The rows of each matrix lie in a flat space through zero, up to rounding. After each matrix: how many dimensions does the smallest such space have?
In the rows, 128 means zero.

[[212  89 181 120 116 141 146 172 133 183 165 149 122]
 [ 89 157  84 147 117 137 111 107 128 105 105 123 156]
 [181  84 197  94 152 108 154 156 127 158 163 133  78]
 [120 147  94 152 104 149 114 124 131 126 115 132 166]
 [116 117 152 104 157 102 139 121 124 117 133 118  88]
 [141 137 108 149 102 152 119 135 132 140 124 138 164]
 [146 111 154 114 139 119 138 137 127 138 141 129 107]
 [172 107 156 124 121 135 137 151 131 157 147 139 125]
 [133 128 127 131 124 132 127 131 129 132 129 130 133]
 [183 105 158 126 117 140 138 157 132 164 150 142 130]
 [165 105 163 115 133 124 141 147 129 150 148 134 110]
 [149 123 133 132 118 138 129 139 130 142 134 135 137]
 [122 156  78 166  88 164 107 125 133 130 110 137 190]]
 => 2

[[101  85 139 142 145  98 167 120 134 139 103 123 137]
 [ 85  90 105 131 134  89 128 119 157 125 135 105 154]
 [139 105 175 148 148 127 193 126 102 149  79 150 110]
 [142 131 148 133 132 138 147 129 113 135 112 140 116]
 [145 134 148 132 131 141 145 130 112 135 113 141 115]
 [ 98  89 127 138 141  97 152 120 141 134 115 117 142]
 [167 128 193 147 145 152 199 131  81 153  70 166  92]
 [120 119 126 129 130 120 131 126 132 128 127 124 132]
 [134 157 102 113 112 141  81 132 137 114 161 120 132]
 [139 125 149 135 135 134 153 128 114 137 108 140 117]
 [103 135  79 112 113 115  70 127 161 108 174 101 153]
 [123 105 150 140 141 117 166 124 120 140 101 134 124]
 [137 154 110 116 115 142  92 132 132 117 153 124 129]]
 => 2

[[106 102 144 149 124 152 192 132 143  79  69 107 130]
 [102 109 153  88 103  92 134  79 104 112 162 160 135]
 [144 153 131 118 131 131 154 124 168 122 125 140 152]
 [149  88 118 109 123  75  93 142 130 154 131 115 119]
 [124 103 131 123 189  91 146 159 189  85 154  87 130]
 [152  92 131  75  91 166 168 142  73 165  93 118 125]
 [192 134 154  93 146 168 176  95 134  74 110 144 157]
 [132  79 124 142 159 142  95 197 169 134 130 119 164]
 [143 104 168 130 189  73 134 169 193  68 139 180 153]
 [ 79 112 122 154  85 165  74 134  68 171 134 154 131]
 [ 69 162 125 131 154  93 110 130 139 134 208 132 115]
 [107 160 140 115  87 118 144 119 180 154 132 193 184]
 [130 135 152 119 130 125 157 164 153 131 115 184 153]]
 => 9

[[ 46 162 135 139 129 110 109 170 114  79 145 109 125]
 [162  80 150 147 152 128 157 125 137 155 137 130 112]
 [135 150  81 112 103 165 126 122 122 145 112 153 160]
 [139 147 112  89 121 153 103 103 114 117 133 121 121]
 [129 152 103 121  99 136 107 129 130 142 118 159 171]
 [110 128 165 153 136  73 134 138 143 107 120 105 111]
 [109 157 126 103 107 134  54 137 115 119 162 159 169]
 [170 125 122 103 129 138 137  88 129 132 111 111 104]
 [114 137 122 114 130 143 115 129 115 114 140 121 121]
 [ 79 155 145 117 142 107 119 132 114  69 134  76  83]
 [145 137 112 133 118 120 162 111 140 134  87 117 122]
 [109 130 153 121 159 105 159 111 121  76 117  52  47]
 [125 112 160 121 171 111 169 104 121  83 122  47  33]]
 => 5

[[176 145 168 106 190 147 138 132 126  78 135 169  96]
 [145 129 124 129 119 127 129 124 125 131 130 135 107]
 [168 124  94 142  67 115 129 112 119 163 133 136  64]
 [106 129 142 123 153 133 127 136 133 115 125 121 161]
 [190 119  67 153  18 103 129 100 113 192 136 137  24]
 [147 127 115 133 103 123 129 121 124 142 130 133  99]
 [138 129 129 127 129 129 129 127 127 126 129 133 118]
 [132 124 112 136 100 121 127 123 126 146 128 123 115]
 [126 125 119 133 113 124 127 126 127 139 128 123 125]
 [ 78 131 163 115 192 142 126 146 139  94 121 115 204]
 [135 130 133 125 136 130 129 128 128 121 129 134 123]
 [169 135 136 121 137 133 133 123 123 115 134 153  86]
 [ 96 107  64 161  24  99 118 115 125 204 123  86 128]]
 => 2

[[116 128 134 180 114  95 120  92 128 149 100 141 137]
 [128 143 165 163 117 150 131  98 133 155 126 124 104]
 [134 165 116 123 151 117 110 166 150 112 167 140 138]
 [180 163 123 190  97 147 119 198 139 158 189 126 126]
 [114 117 151  97 158 119 132  96 161 114 114 120 120]
 [ 95 150 117 147 119 168 147 137 106 149 133 129 120]
 [120 131 110 119 132 147 165 158 122 132 143 130 110]
 [ 92  98 166 198  96 137 158  43 127 184  68 115 108]
 [128 133 150 139 161 106 122 127 201 124 158 121 130]
 [149 155 112 158 114 149 132 184 124 141 177 132 124]
 [100 126 167 189 114 133 143  68 158 177  78 113 115]
 [141 124 140 126 120 129 130 115 121 132 113 127 117]
 [137 104 138 126 120 120 110 108 130 124 115 117 141]]
 => 8
